There are 5 ways to turn a row about zero (a turn may also mirror it). The second row of each pair is the first, turned, with some noise. The first 55 pairs use one turn. New pairs use 3 turns, one after the other, and a turn may come again.
(in the rows, 128 means zero)
Known pairs, each followed by its turns in order:
[118 103 119  91 134 148  99 110 107 125]
[109 137 112 130 160 134 120 172 114 128] => z_508

[138 105  99 196 114 171 140 143 118 129]
[130 104 159 145 120 139 173 120 192 120] => z_761

[ 96 148 137 163 160  84 143 110  77 128]
[134 130  78 145  95 188 115  96 135 120] => z_740

[155 102 118 119 144 152 149 126 141  80]
[100  86 131 124 160 111 127 122 118 163] => z_740

[100 141 140 148 149 145 171 124 129  69]
[145 151 168 129 147  90 128 158  79 104] => z_743

[104 137  70 121 151 125 189 120 128 128]
[129 138 115 152 158 110  79  84 176 128] => z_508

[127 106 132 152 124  96 164 159 103 133]
[ 87 142 143 149 138 134 123 134  95 167] => z_743

[137 171 116 118 176  95 118 133  97  73]
[141 101 158 150 142 124 117 133 105  46] => z_83

[123 130  96 111  94 123 143 115 135 133]
[131 120 168 140 126 129 108 137 153 125] => z_740

[136 150 116 148 117 125  89  95 138 120]
[105 146 100 111 139 155 136 143 113  95] => z_83

[161 139 161 124  79 107 111 101 109 115]
[136 131  77 118 118 157  78 134 135 103] => z_83

[127 161 116  91 128 117 132 103 154 148]
[160 181 141 118 118 139 135 144 122 119] => z_83

[221 160 106 151 104 149 113 137 105  98]
[117 100 106  89 172 143  69 140  64 112] => z_83

[147 166 149 110 123  84 158 119 128 144]
[165 158 113 144 107 104  94 135 118 106] => z_83

[129 150 121 154 155 196 100 182 110 153]
[185 130 141  82 133 112 138 180 174 141] => z_508

[153 120 195 126 126  74  95 179  96 150]
[114 150  79  66 131 147 135 147 112  55] => z_740

[147 143  62 153 144 138  55 140 113 125]
[133 124 129 103 138 144 138 182 184  61] => z_508

[104 154 134 111  97 161 135 102 155 111]
[180 158 110 112 134 123 114 132 126  98] => z_743

[154 127 169 110 178 115 139 107 118  96]
[113 160 157 128 112 101 143 126  69 148] => z_761

[ 80 120  97  96  92 130 114 110  98 102]
[147 103 144 115  90 131 130 146 195 149] => z_740

[105 156 144 124 137 140 109 118 145 166]
[161 176 131 136 130 124 147 121 128 126] => z_740

[148 124 129 119 117 103 167  65 178 184]
[178 138 169 171 192 150  91 121 125 107] => z_740

[146  81 100 117 159 135 128 183 129 100]
[157 151 166 107 178 112 112 131 113  86] => z_508

[149 152 142 150 139 135 122 121  90  95]
[102 109 122 126 143 113 132 171 117  96] => z_743

[172 109 113 159  96 147 142 141 100 161]
[126 111 117 128 147 107 175  93 171 110] => z_761

[149 153 150 141 138 121 123 124 153  99]
[104 136 127 126 107 130 108 119 101  98] => z_83

[135 169 138 142 112 122 104 129 114 132]
[111 153 130 136 112 136 151 118 142 100] => z_740

[117 167 171 121 176 155 146  93  99 144]
[173  83 122 171 166 109 137 150 121 104] => z_743

[134 134  87 138 128 147  94  85 149 120]
[103 144 127 102 140 163 158 164 108 118] => z_83

[110 153 147 139 129 141 155 141  95 118]
[126 123 140 112 138 117 141 111 152 173] => z_508

[115  77 124 105 128  75 144  92 110 183]
[190 112 104 136 144 166  77 169 139 103] => z_740

[104 129  59 151 114 143 117 131 143 129]
[115 159 120  85 135 118 155  77 124 117] => z_743

[137  99 135 132  80  76 184 117 113 135]
[128  95 159 116 134 186  81 138 121  96] => z_740

[112 149 102 131 122 151  79 146 142 145]
[136 125  85  99 106 112 155 101 141 125] => z_743

[133 148 182  52 136 116 139 163 146 160]
[144 174  87 117 116  74 159 119  76 154] => z_508

[104 138 179 161 111 150 101 157 133 103]
[138 141 173  94 102 162 165 138 125 163] => z_508

[168 120 146 143 163 147 116 169 137 172]
[ 92 144 147 107 160  80  99 107 131 148] => z_83

[138 155 140 156 162 151 172  94 144 129]
[169  99 157 116 175 132 137 139  95 118] => z_743

[134 123 160 122 132 134 114 118 147 126]
[150 150 131 121 114 114 127 138 120 136] => z_761

[146 130 133 133 145 119 113 124 132 107]
[121 129 146 141 131 123 146 136 125 110] => z_508

[163 138 137 113 116 141 121  99  74 129]
[134 130 142 155 164  79 134 104 111 113] => z_761

[187 131 120 199 111 123 114 141 142 182]
[179  59 129 112  77 126 136 133 138  87] => z_508

[ 91 121 148 121 123 122 151 122 172 117]
[130 166 120 124 111 157 104 150 141 160] => z_761

[116 156 153 159 158 147  97 105 140 100]
[ 73 142 136 145 128 153 133 115 118  90] => z_83

[110 152 142 141 111 100  84 120  74 119]
[130 130  99 121  85 155 160 128 165  93] => z_740

[156 181 107 112 132  94 128 148 140 116]
[112  96 122  90 128  94  83 127 128 140] => z_743

[139  97 106 139 160 123 104 134  91 140]
[ 82 108 139 147 131 127 169 115 146 126] => z_743

[136 164 125 151 123 123 110  56 131  76]
[113 122 174 153 150  84 107 190 125 148] => z_761

[123 163 100 148 114  89 137 153 148 164]
[109 103  90  92 156 154 141 152 140 119] => z_761

[121  94 137 122 132  77 120 178 127 139]
[155 141 120 107 154 139 157  88  93 100] => z_508

[148  96 140 124 131 112 152 167 146 140]
[121 133 156 131 115 140 127 139 132 185] => z_743

[  4 103 147 144 156 129 170 115  76 142]
[108 189 141 209 137 229 113 127 123  92] => z_761

[139  76 124 153 123  98 114 106 123 161]
[105 136  92 153  98 105 156 141 144  93] => z_761

[164 144 152 147  93 112 110 136 122 146]
[153 116 101 122 155  97 163 137 128 131] => z_761

[ 93 114 141 157 133 149 178 129 153  88]
[105 104 138 169  78 136 153 117 101 152] => z_83

New pairs. What belongs after each?
[127 107 175 102 113 129 169 176 171 105]
[ 98 114 107 161 116  85  89  83 128  87] => z_83 z_761 z_740

[127 135 135 129 121 166 113 129 128  92]
[137  97 109 100 115 132 121 120 138  99] => z_508 z_743 z_508

[107 129 146 125 170 109 132 104 116 169]
[133 124  95 154  86 111 134 105 102 133] => z_743 z_761 z_83

[130 149 144 150 142 180 183 135 148 149]
[140 141 122 146 159 150 128 102  61 154] => z_740 z_740 z_83

[137 187 101 135 197 125 110 131 164 118]
[109 117 122 205 143 156 164 149 154 107] => z_761 z_761 z_740

[144 122 126 132 144  95 143  96 168 122]
[138 123 109 174 136 109 115 160 104 142] => z_83 z_761 z_740

[197 135 165 142 144 140 142 105 105 103]
[126 115 120 143 182  66 139 109  99 126] => z_761 z_761 z_743

[137 175 111 153 113 126 135  86 104  93]
[104 153 116 160 156 177 141 139 103 149] => z_761 z_743 z_743

[145 155 121 127 173 131 116 166 147 112]
[121 112 100 158 120 156 136 143 166 154] => z_743 z_508 z_740

[102 146  95  96  57 151 134 137 113 141]
[ 59 117 116 134 110 120 177 149 118 123] => z_761 z_740 z_761

[ 96  75 166 103 123 127 126 124  98 148]
[158 153 102 132  88 149 108 144 163 158] => z_761 z_508 z_761

[154 143 126 166  91 136 201 152 154 171]
[122 187 110  80 134 170 137  69 144 111] => z_740 z_508 z_761

[121 143  77 141 116 181 119 112 107 161]
[128 103 158 108 113 125 175 121 142 183] => z_761 z_508 z_508

[131 208 113 105 163 148 162 170  97  99]
[148 138 128  81 174  63 161 178 148 157] => z_740 z_740 z_761

[106  89 112 169 150 134 193 107  93 107]
[174 151 154 105  79  73 142 148 146 154] => z_761 z_761 z_508

[123  99  95 117  97 130 137 125 132 135]
[130 122 119  88 119 126 144  94 126 132] => z_761 z_761 z_83

[119  91 158 132 150 140 156 134 135 131]
[110 125 126 116 136 132 115 182 146 116] => z_83 z_740 z_743

[127 124 107 108 110 149 134  98 115 151]
[120 156 155 118 130  98 118 149 140 118] => z_508 z_508 z_508

[132 136 103 134 152 107  93 149 120 127]
[131 133 123 115 142 165 137 114 102 106] => z_761 z_761 z_743

[144 175 159 101 166 144 173 151 148 151]
[193 138 158 129 127 131 132 159  79 152] => z_743 z_743 z_740

[166 123 131 115  96 152 148 161 103  86]
[157 131 146 182 171 114 138 148 111 135] => z_508 z_508 z_83

[159 148 100 114 148 143 121 151 155 161]
[158  85 136 103 124 148 106 144 143 110] => z_508 z_83 z_83

[130 138 143 163 101 129  95 153 142 125]
[136 151 129 138 123 139 102 160 101 154] => z_740 z_740 z_508

[ 63 175 134 138 159 135 112 142 109 152]
[117 134 194 104 106  83 154 135 148  99] => z_740 z_761 z_83

[ 91 143 148 112 122 118 170 153 112 108]
[136 143 120 132  90  92 119 170 144 150] => z_740 z_83 z_508

[105 107 134 102 136 125 153  96  97 134]
[122 132 139  90 125 107 144 129 107  90] => z_740 z_508 z_508

[128 157  90 144 127 170 113 126 119 158]
[123  87 158 107 128 141 121 101 108 162] => z_83 z_508 z_743

[101 110 133 116 115 122 183  99 146 102]
[114  82 122 101 102 100  97 161 113 135] => z_743 z_743 z_740

[101 123 150 125 146 141 124 184 146 150]
[146  99 154 100 143 136 159 159 139 105] => z_83 z_740 z_743

[114 133 150 114  99 113 130 119 120 117]
[117 126 126 111 105 121 131 124 141 163] => z_761 z_508 z_761

[ 94 109 151  97 155 139 108  61 150 118]
[126 133 167 108 143 106 128 119 151  48] => z_761 z_83 z_743

[106 127 132 150 165 151 108 114 147 168]
[109  84 144 137 102 131 146 103 159 141] => z_83 z_83 z_508

[101 128  50 138 112 105 104 136 178 147]
[129 145 135 104 102  83  57 146 173 128] => z_508 z_743 z_743

[104 118 131 117 141 127 107 106 128 119]
[118 124 131 105 143 148 104 137 136 127] => z_743 z_83 z_508

[136  91  66 122  83 139 119 125 120 149]
[158 107 161 103 137 174 118 114  84 151] => z_508 z_508 z_761

[131 124 139 126 123 131 115  83 165 150]
[138  98 147 144 136 139 149  95 100 128] => z_740 z_508 z_508

[127 123 168 155 181  94 132 127 108 147]
[141 105 127 117 156 102 144  82 122 175] => z_83 z_761 z_83

[127 132  99 148 102 139 128 165  68 157]
[152 168 105  97 114  92 131 168 142 149] => z_508 z_743 z_761

[157 144 141 138 100 145 117 144 108 115]
[133 148 118 125 163 146 139 155 110 121] => z_508 z_761 z_83

[100 178 105 145 162 145 151 103 109 154]
[118  84 171 126  99 138 147 103 157 170] => z_740 z_740 z_508

[182 156 190 116  84 188 104 166  87 158]
[167  75 106 182 112 105 134 120  68 208] => z_83 z_761 z_761

[160 123 139 158 111  90 102 133 105 102]
[141 154 119 150 113 128 148  92 174 137] => z_740 z_83 z_761

[121 129 159 172 142 130 144  84 105 141]
[ 94 101 122  95 156 129  88 147 143 142] => z_508 z_508 z_83

[157 137 122 122 131 161 114 101 125 129]
[126 131 118 155 113 141 153 152 153 123] => z_740 z_740 z_740

[105  91 160 121 105 142 113  81 116 101]
[110 122 107 145 138 160 118  93 121 188] => z_743 z_740 z_508

[112 144 135 158  69 163 131 108 111 175]
[150 118  91 106 179 142  83  89 140 147] => z_743 z_743 z_740

[125 100 138 123 114 138 147 120 130 116]
[131 156 120 106 128 148 129 123 131 132] => z_761 z_508 z_743

[104 113 130 139 139 102 146  90 104 131]
[161 157 137 121 141 141 137 117 143 166] => z_83 z_761 z_743

[143 118 124 157 156 127 106  95 118 122]
[122 152 129 168 121 136 112 148 100 137] => z_761 z_761 z_740

[126 122 138 143 121 143 117  90  96 129]
[155 144 141 110 139 148 148 138  97 126] => z_743 z_761 z_740

[156  78 152 146 104 140 119 169 162 153]
[113 143 100 163 111 173 115  90  83 125] => z_508 z_508 z_761

[135 132 126 134 119 112 124 140 139 124]
[140 113 123 118 126 140 141 130 131 129] => z_740 z_761 z_508

[136 104 112 134 132 102 126 146 124  96]
[149 159 131 138 147 140 130 132 120 157] => z_743 z_508 z_83

[151 118 131 145 131 140 130  91 133 107]
[103 166 144 125 116 116 125 129 141 116] => z_83 z_83 z_761

[103 139 135 149 156 174 121 102 116 110]
[158 132 131 163  97 159 134 113  99 141] => z_83 z_83 z_740

[123 157 180 166 135 108 154  99 114  66]
[151 138 201 166  94 110  90 123 149 145] => z_743 z_508 z_83

[125 122 178 125 133 156 155 136 124 161]
[114  95 145 121 153 128 138  87  99 112] => z_508 z_740 z_83

